Every row belongs to one group in each of 3 separate groupings. Each group adds its own fixed numbers to the row, and there is some noise. The rows also spread widely along 13 directions, which tell nothing about the answers.
In the rows, 128 means zero.
Some rows, each with its group in each grouping after it:
[134 147 116 117 215 146  74 155 107 151  89 142 129  63  96 188  98 113
 181 104 124 104 130  97 147 154 157  94 186 112 104  75 155 164]
(2) (3) k12
[169 120 143 128 133 138 117 142 140 108 114 122 122 129 127 144 126 133
 137 146 135 124 133 146 149 148 138 111 120  94  96 115 140  62]
(2) (0) k12
[132 135 106 126 149 130 111 124 131 132 107 116 128 123 111 133 107 127
 138 151 148 136 110 133 132 154 116 127 123 130  89 106 133 163]
(5) (3) k348
[108 209 149 143  65 119 126 151 182 140 155 125  98 188 106 123 109  82
  98 121 111 179 108 102 113 135  98 120 179 174 228 158  90 186]
(1) (1) k162
[ 65 134 175 155 132 102 211 140 109 152 142 111  94 186 165  24 165 153
 150 135 107 147 116 150 139 158  83 113 132 165 203 133  60 179]
(0) (2) k206
[162 130 131 151 138 130  75 143 128  93 128 109 122  90 136 181  85 105
 123 108 140  98  99 161 127  81 143 145  90  96  61 144 158  63]
(4) (0) k423
[151 104 111 124 143 108 114  94 117 139 131 161 136  87  62 131 113 105
 109 100 159 179 135 144 104 126 140  94 130 165  63 115 166 225]
(3) (2) k206
[131 133 143 121 152 120 163 108 129 115 150 172 115  80  91 131 123 124
 142  95 115 162 173  89 133 135 110  72 170 150 163  97 136 139]
(0) (1) k348
[ 96 123 133 128 125 108 125 105 116  68 163 125 127 115 120 138  95 117
 126  98 115 118 122 130 133  69 107 145  96 145 109 138 156  98]
(4) (3) k423
[153  97 133 168 131 106 101 147  99 120 154 146 114  60 140 155 124 132
 147 103 145  90 155 144 113  84 126 106 117  77 117 123 124  83]
(5) (2) k162
[ 90 137 149 110 120 127 121 126 149 121 131  98 132 149  99  85 119 148
 126 141 121 177  95 149 154 160  88 118 113 155  91 115 142 159]
(3) (0) k100
[152 144 142 115  91 138 128 129 171 138 134 112 114 156 116 103 135 113
  99 142 150 196 102 143 135 161 123 109 116 132  87 148 128 180]
(1) (3) k100
[100 158 108 142  91 120 115 127 162 127 178 122 149 112 133 142 128 104
 120 134 134 130  82 101 112 114  95 121 120 156 146 143 119 124]
(0) (0) k162
[ 79 148 119 156 141 107 108 144 128 123 143 105 114 116 121 131 101 113
 151 113 122 101  78 118 129 100  83 143 129 164 154 128 110 138]
(1) (0) k348
[104  95 166 112  87 104  78 135 110 122 153 132 124  89  68 117 109 146
 170 102 108 152 161 136 138  90  92  99 131 102 124 115 143  88]
(0) (1) k423
[167 137  97 130 141 126  86 103 146  80  95 135 128 168  76 182  79 127
 115 156 116 106 163 143 118 127 118 168 124 139 109  91 153 104]
(1) (1) k100
[135 136 174 185  56 111 114 155  88 124 178 107  57 125 182 102 163 122
 167 117 148 118 157 131 128  72 114 133 118  43 168 176  45 104]
(0) (0) k12
[147 109 161 158 108 117 100 160 114 123 145 116 105 130 154 108 143 180
 154 148 120 105 166 162 127 135 109 121 113  47 131 110  90  83]
(3) (0) k162
[129 116 133 143 163 115 161 112 102 115 128 148 143 121 117 109 129 115
 114 106 133 132 118 149 124 125 128 112 114 163 110 131 144 145]
(3) (1) k100
[147 125 125 118 117 125 100 112 155  80 148 140 112 124  90 158 100 148
 130 120 108 141 183 119 132 119  99 119 136 116 115  84 164 110]
(1) (0) k12
[206 148  65 156 200 130  88 130 153 137 111 157 130  47 100 220  95  88
 133 149 172 104 108  94 102 161 166 112 164 137 106 100 122 145]
(4) (2) k162
[ 88 150 191 138 142 131 140 151  74  96 129 126  80 119 143 119 110 124
 158  60 104 126 157 128 155  77 127 120 143 105 150 136 133 119]
(4) (1) k348
[109 117 125 130 130 118  91 133  74 116 115 133 121  80  95 157 124 110
 172  91 146 103 139 119 143  81 141 116 140 104  85 128 159 123]
(1) (0) k206
[102 137  97 118  94 136 144  97 137  83 148 126 176 185 144 142 133 126
  97 147 122 116 123 129 117 119 121 157  93 135 105 125 167 102]
(3) (0) k12
[114 125 146 104 116 136 172 125 138  99 148 156 165 115 119 134 124 124
 108  97 107 149 141 122 137 121 122  76 132 138 123 121 199  76]
(5) (1) k423
[ 69 128 144 118 168 145 125 181  81 189  90 106 148 134 150  94 149 139
 187 134 126 116  79 139 145 164 133 107 146 113 121 120 124 160]
(2) (1) k12
[134 128 163 131 164 137 118 139  63 120  92 152 101  87 116 158 130 102
 167  69 140 114 179 126 160 106 175 103 161  95  99 118 144 133]
(0) (2) k162
[100  74 166  97 106 125 154 136 100 139 109 108 142 146 104  54 155 141
 147 122 145 183  97 173 160 141 117  95  96 134  64 150 160 124]
(1) (1) k12
[ 79 182 109 134 177 141 142  83 161  35 146 109  98 127 134 155  72 106
 122 107 109 125 102 100 160  91  72 173 113 212 109 102 144 152]
(0) (2) k100
[161 121 153 124 127 137 163 128 150 115 140 138 116 133 141 111 147 139
 107 122 130 160 145 141 138 152 131  92 115 111 100 127 142 128]
(1) (3) k100
[154 108 163 119  70 114  69 159 138 170 163 132 115  67  85 121 138 133
 148 121 145 183 140 139 119 129 127  57 142  74  98 133 133 126]
(2) (0) k206
[100 178 146 160 154 141 117 177 109 122 108  84  92 133 181 136 117 118
 174 138 130  84  83 121 156 129 132 150 143  91 146 144  88 104]
(4) (0) k423
[156 157 140 103 151 172 155  98 122  80  83 132  69 141 122 129 129 113
 143 120 162 185 173 101 179 155 153 120 159 111  52 112 154 209]
(1) (0) k12

New rows, each followed by its group in each grouping:
[118 114 157 131 149 133 162 117  72  97 112 143 138 149 142 112 138 129
 120  91 120 118 156 165 138 102 147 127 102 115  88 131 167 123]
(3) (1) k100
[136 122 126 133 106 123 118 140 114 178 139 142 117 101 120 115 155 118
 140 122 166 159 134 119 106 138 141  90 144  96 109 134 123 206]
(1) (0) k348
[117 144 137 142  94 121 108 123 116 122 182 142 107 101 145 142 124 107
 126  86 125 136 156 112 104  75 116 122 121 102 134 136 121 165]
(0) (3) k348
[ 72 139 105 116 146 152 162 110 116  93 148 125 156 147 176 136 127 120
 110 105 123 121 105 125 123 101 130 149  92 151  86 123 182 156]
(4) (2) k12
[173 117  92 149 132 116  87 121 157 120 116 115 134 167 121 132 117 173
 130 216 139 107 139 159 104 184 101 158 104  95 104  83  95 115]
(3) (0) k162
[173 114 152 138  83 118  75 153 166 126 159 111  99  80  94 132 122 142
 139 136 144 162 126 140 137 128 102  91 122  83  99 135 116  85]
(1) (0) k100
[142 116 132 148 169 120 116 129 137 122 136 119 126 125 142 126  95 147
 102 118 118 119 113 182 105 122 109 135  80 137  86 106 153 127]
(4) (0) k348
[118 173 130 142 174 170 193 141 142 102 126 123 116 173 218 126 144 143
 116 122  98 101 135 120 133 157 133 124 129 115 132 109 139 155]
(1) (3) k206
[123 133 125 108 104 111 148 124 153 151 120 138 175 145  68 111 148 110
 117 159 147 173  92 120 137 191 131  83 152 171 138 130 136 130]
(3) (0) k162
[ 83  97 162 150 104 101 156 152 114 127 174 107 146 148 172  72 149 168
 123 125 105 104 109 179 124 108  80 117  71 112 146 139 120  67]
(5) (3) k100
[137 147 148 138  87 129 167 126  99 105 125 137 113 167 152 119 157 101
 128 142 155 135 142 120 128 121 158 133 131 100 153 172  98 105]
(4) (1) k162
[ 97  98 166 116 120 102 118 156 119 152 121 108 149 150  96  96 111 143
 120 117 111 148  94 194 130 133 116 116  97 145 114 125 151  99]
(4) (2) k348
[100 142  91  90  90 118  94  93 220 127 213 132 155  72  67 134  93 121
 108 134 122 217  90  78 107 142  57  86 129 192 103 103 164 198]
(0) (3) k423
[113 167 137 182 155 132 138 165 113 131  98 107 123 230 197 125 110 111
  99 119  98  61  99 187  99 113 129 185  99 141 166 142 111 140]
(1) (1) k162
[128 134 171 114  95 100 118 128 156 110 168 149 116 102  49 122 117 142
 126 105 100 182 173 112 146 140  95  65 168 136 169 103 137 105]
(3) (0) k100
[ 59 142 120 115 141 128 149 123 129 108 132  96 152 122 113 107 116  94
 135 112 140 156  34 123 165 128 106 126 117 202  93 147 151 153]
(3) (2) k12
[156 189 154 155 183 141  98 182 165 115 125 130 109  90 134 206  77 101
 127  86  88  88 109 118 142 128 135 101 169 127 169 103 143  56]
(2) (0) k348
[ 61 140 159 118 113 127 150 142  97 153 147 115  95  90 132  65 164 121
 188 119 157 177  98  93 161 135 109  82 159 129 121 148 102 204]
(2) (0) k206
[ 93 152 127 136 172 135 112 149  85 134 114 128 116  89 137 157 108 100
 166  91 136 104 113 107 137 106 154 128 156 121 114 125 140 174]
(4) (2) k423
[165  83 154 157 139  91 178 108  67 134 154 194 111 130 141  99 170 139
 113  84 128 115 225 156  91 103 148  91 121  95 148 124 126 165]
(1) (3) k100
[162 112 130 139 117 111  93 128 118 128 112 127 128 146  94 135 121 139
 137 154 135 124 153 156 124 147 130 131 127  95 116 110 119 112]
(3) (0) k12
[133 133 117 151 148 127 111 137 131 157 152 144 143 105 144 146 129 138
 122 113 113 109 142 137  88 125 120 103 124 118 125  99 144 158]
(0) (0) k206
[169 171 120 126 146 143  69 125 176  72  92 103  92 147  92 184  64 126
 138 165 118 121 132 135 153 145 113 156 140 126  94  91 137  90]
(2) (0) k206
[144 122 133 153 141 118 118 139 132 151 123  99 133 167 149 107 119 121
 112 137 127 120  83 188 115 139 116 144  80 137 106 137 114 133]
(0) (3) k12
[108 116 116 128 138 143 113 136  74 152 115 130 139  72 138 138 160  98
 161 100 182 122 100 117 137 104 165 108 122 100  40 151 160 180]
(1) (0) k100
[ 65 166 188 140  70 123 102 171 129 114 171  78  96 137 156 103 113 113
 150  91  97 136  90 135 155  76  88 137 115 109 155 169 100 102]
(0) (3) k423
[173 106 144 171 129  94  79 164 124 146 153 122  91  55  97 132 118 125
 163 121 150 130 117 142 126 125 116  92 146  93 140 132  73 106]
(3) (2) k12
[ 97 120 145 134 168 114 142 141  50 155  99 161 137 136 122 124 146 108
 149  77 125  93 158 137 127 116 164 109 152 126 137 122 147 182]
(1) (3) k162
[171 133 107 157 146 114 186 109 105 147 123 182 130 141 135 133 176 100
 112 138 162 113 165 109  99 155 167 101 155 130 159 133 112 172]
(1) (0) k100
[164 139 117 143 122 116 170 114 137 178 117 154 137 160 121 103 172 101
 112 172 171 159 123 124 105 198 150  97 148 150 150 136  90 188]
(0) (0) k162
[213 150 132 142 142 153  99 139 177 125  92  92  90 143 138 136 113 125
 126 185 161 154 103 159 144 192 135 134 113  99  69 124  87 125]
(0) (3) k162
[137  91 146 147  79  74 196  84 126  90 198 176  92 141 118  66 164 159
 127 139 126 154 215 110 108 117  79  98 133 121 196 123  91 131]
(1) (0) k423
[124 155  83 152 252 161 119 163 126 155  63 101 127 151 185 151 110 156
 176 189 123  54  87 135 135 208 132 161 146 121 112  59 103 168]
(2) (2) k12
[142 167 111 128 188 134  75 147 121 157  76 136 113 114  83 184  80 105
 154 128 131 120 135 115 124 160 160 130 186 129 122  88 137 201]
(4) (2) k423
[106 117 149 128 162 119 118 139 123 127 134 122 130 138 133 105 110 166
 130 121 100 126 134 162 124 140 106 125 107 126 114  97 141 138]
(4) (3) k162
[100 132 156 112 117 124 146 126 137  99 157 125 122 122 117  98 126 147
 140 119 108 162 137 117 154 142 102  98 138 125 128 118 135 130]
(3) (3) k423
[ 72  94 108  96 100 122  96 137 105 159 156 125 192  97 103 117 154 147
 160 134 135 141 103 117 125 139 120  94 120 103  88 115 160 139]
(3) (3) k12
[ 34 154 108 115 155  82 127  92 129 111 144 148 152 149  56 126  72  96
 123 102  92 127 102 109 119 100  72 142 148 252 175  98 166 197]
(2) (0) k423
[101 167  88 125 130 126 169  95 189  95 171 129 160 159 130 125 116 130
  91 157 103 148  96 101 112 164  87 124 127 194 152 106 138 161]
(3) (3) k206
[173 117 102 126 136 138 106 115 131  87 114 144 134 119 106 190 104 105
 120 120 141 113 152 131 128 110 152 134 122 114  78 112 171  96]
(1) (2) k12
[102 125 122 146 118 120 154 114  72 104 142 142 131 116 157 130 153  92
 146 109 159  96 121 120 127  75 146 130 111 121 108 161 134 122]
(2) (0) k206
[138 133 108 162  55 136 160 110 113  98 177 134 139 177 218 136 180 127
 107 156 141  85 163 133  85  86 135 159  76  61 131 157 112  87]
(0) (0) k206
[135 119 136 108 128 141 117 146 128 153 122 142 159 112 119 153 133 129
 124 112 121 136 138 142 124 142 150  93 127 106  97 105 170 111]
(0) (2) k348
[172 109 135 158 118 112 117 132 163 126 130  92 141 152 126 115 110 105
  87 143 146 138  51 205 121 130 112 138  56 163  79 158 129  68]
(0) (0) k12
[159 125 139 135 146 129 127 174  99 206  84 138 126 114 115 118 165 129
 165 158 162 142 131 130 130 206 177  79 180  74 134 114  88 174]
(3) (2) k348
[136  93 162 149 139 104 130 151  77 130 139 155 113 101 136 113 138 147
 172 114 117  95 172 140 122 107 127  99 140  75 156 120 111  83]
(2) (1) k423
[115 122 140 125 110 123  91 152  99 140 102 127 140 169 109 149 114 123
 124 100 108 109 148 175 116 103 149 137 121 108 105 120 172 131]
(1) (2) k206
[157  99 100 131 142 107 117 104 125  90 143 156 144 105  92 168 119 150
 142 151 126  97 175 115 117 128 121 121 128 110 131  85 145  56]
(4) (0) k12
[115 143 102 123 148 142 139  93 116  92 139 148 129 136 148 155 121 126
 129 122 121 111 166 105 120 114 125 148 117 122 107  97 149 162]
(0) (3) k348
[127 117 173 147 117 115  57 158 101 138 129  85  87  91 119 119  97 112
 155  89 139 136  95 179 145  78 114 135  89  97  72 152 109 125]
(0) (3) k348
[ 81 155 176 143 177 143 205 133 124  66 133 126 114 159 183 106 122 116
 101  53  92 112 111 146 164  98 115 121 109 180 128 136 173 110]
(1) (0) k162
[171 108 119 129 101 110 128  82 109  85 148 154  90 126 118 126 131 119
 133 150 165 145 185 123 116 107 129 139 110  95  94 129 108 149]
(2) (3) k348
[ 59  99 174  93 151 137 148 144 130 105 149 102 121  96 133  71 115 182
 161 105 100 172 110 144 173 137  84  93 109 130  77 100 166 119]
(4) (2) k423
[179 128 137 113  87 107  41 116 173 112 157 126  72  98  48 141  78 156
 149 163 130 194 187 117 121 142  92 114 151  81 114  91 104 154]
(4) (3) k423
[119 134 138 145 117 100 200 114 111  89 141 164 136 210 149 120 146 126
 107 125  90  81 181 127 116 122 128 138 133 136 217 128 121  87]
(1) (3) k423
[ 90 160 118 152  89 116 136 117 140  79 190 130 117 139 147 141 119 130
 137 128  96 106 147  93 111  81  75 144 129 134 196 126 107  90]
(0) (1) k206
[155 173 102 170 159 156 119 125 101  78 129 143  98 116 204 207 118  84
 129 111 145  57 149 109 116  71 168 171 124  82 106 133 123 130]
(2) (2) k100
[134 115 145 130 127 136 198 134 149  94 165 130 137 121 172 106 159 132
 113 112 124 139 106 126 149 138 119  86 104 128 120 146 144  68]
(1) (3) k12
[116 189 151 141 165 158 172 142 142 104  98 125 112 205 179 131 117 138
 105 127  93 107 159 138 143 164 127 136 148 128 160  94 142 137]
(5) (0) k162
[133 146 150 137 115 117 179  97 108  65 125 154 102 164 116 136 128  91
 106  86 123 128 175 126 143  89 142 126 135 153 140 145 157 118]
(1) (0) k206
[189 118 132 141  93 104 103 105 198 100 183 128 102 132 107 122  97 151
  97 158 113 165 153 152 101 139  74 122  95 121 127 109 107 111]
(0) (3) k423
[140 127 133 137 134 136 143 156 143 128 104  97 120 138 146 120 132 124
 140 153 151 125  78 149 152 158 131 125 116 122 100 139 111  95]
(1) (2) k348
[125 116 112  88 131 151 168 108 127  94 141 150 159  88 137 140 164 135
 152 145 146 139 138  85 153 152 145  80 136 104  76 115 168  92]
(2) (3) k206
[ 81  95 165 120 119  89 169 114  62 179 109 141 118 162  85  35 177 152
 172 139 137 162 164 147 137 162 113  93 147 141 156 118  99 198]
(0) (0) k206
[ 79 156 136 120 142 129 154 143 158 140 118 115 134 164 121  94 130 164
 143 167 108 143 122 115 151 198  82 102 161 153 169  82 120 145]
(5) (0) k162
[131  95 155 160 106 111 156 137  81  94 177 155 116 129 189 129 155 137
 132  95 113  82 183 154 110  63 135 122  98  69 152 139 124  63]
(2) (2) k12
[216 152 107 164 175 138  71 157 185 143 135 122 103  32 111 193  84  86
 117 107 155 139  69 125 114 141 141  84 142 132  73 130 133 150]
(1) (3) k206
[205 125 151 148 113 137 100 155 136 131 115 125  86 139 154 140 125 130
 134 159 148 130 157 163 123 145 155 127 123  48  98 131 100 109]
(2) (2) k423
[183 147 118 184 177 123 147 130 126  93 120 141 133 109 156 187 108  84
  95 105 140  61 108 151 121  99 151 130 105 140 123 141 147  54]
(5) (0) k100
[163 174 144 164 124 135 132 153 188  95 174 112 121 128 170 154  98  96
  79 106 105 128  81 140 118 120 119 121 110 131 138 154 124  88]
(3) (3) k423
[ 39 120 137 119 133 114 159 131 115  89 136  85 122 135 136  65 140 152
 189 151 129 118  72 111 184 134  67 137 114 156 129 133  97 107]
(1) (3) k162
[193 107 150 131 126 145  84 183 125 169  89 117 124 117 115 142 134 134
 148 136 143 139 127 166 132 164 162  91 135  57  83 128 135  96]
(1) (1) k12
[152 117 119 116 108 131  65 126 148  98 128 126 148 104  82 181  72 119
 108 115 125 137 130 158 118  93 115 127  99 115  64 110 196  73]
(5) (1) k348
[138 157 152 129 112 127 154 119 142  82 117 125 103 181 117 123 112 113
 112 134 119 150 146 136 151 144 130 136 140 135 141 129 122 127]
(3) (2) k423
[ 29 152 145 104 174 137 197 112  83 122  67 106 133 208 127  64 127 122
 136 126 125 145  99 150 178 153 116 149 126 203 105 117 157 218]
(5) (2) k100
[ 94 139 147 127 117 126 131 160  77 201 118 135 130 136 134 103 169 117
 148 120 149 150 128 129 117 146 166 100 157 100 137 142 114 216]
(4) (2) k100
[135 146 121 163 142 130 138 147 105 135 116 128 118 144 167 140 152 119
 142 137 144  78 128 127 121 128 145 137 131  98 139 136 104 126]
(1) (0) k100
[119 132  90  97  94 159 149 105 139  99 122 124 162 160 153 141 151 116
 122 180 161 143 108 119 131 145 149 141 104 114  52 133 161 128]
(2) (2) k206
[ 96 159 126 137 115 144 191  98 101  94 147 148 123 158 173 118 159 100
 123 118 136 128 147  94 127 105 129 138 126 138 145 148 122 160]
(0) (1) k100
[141 175 165 144 140 140 156 140 158  92 134 126  97 171 147 131  98  99
 100 103  96 143 119 140 137 124 117 127 138 158 165 136 131 111]
(2) (1) k12
[153 107 147 153  93  84  77 128 126 117 137 119 100 160  83 130  97 134
 132 136 111 123 164 179 114 103  97 152 108 119 155 116  99  86]
(0) (2) k12
[134 155 120 148 142 127 121 123 127  92 129 117 102 144 154 144 105 101
 136 141 136 103 110 128 131 111 125 162 118 123 119 138 108 138]
(2) (3) k423
[163 104 170 146 170 111 154 140 108 119  94 146 114 168 117 110 109 140
 116 102  98 111 164 189 126 135 133 118 124 133 136 114 149 102]
(1) (1) k423
[108 156 127 144 144 116 155 116 128  80 153 141 123 102 125 154 113 105
 127 100 119 108 126  99 146 102 110 113 139 157 158 127 138  96]
(5) (3) k100
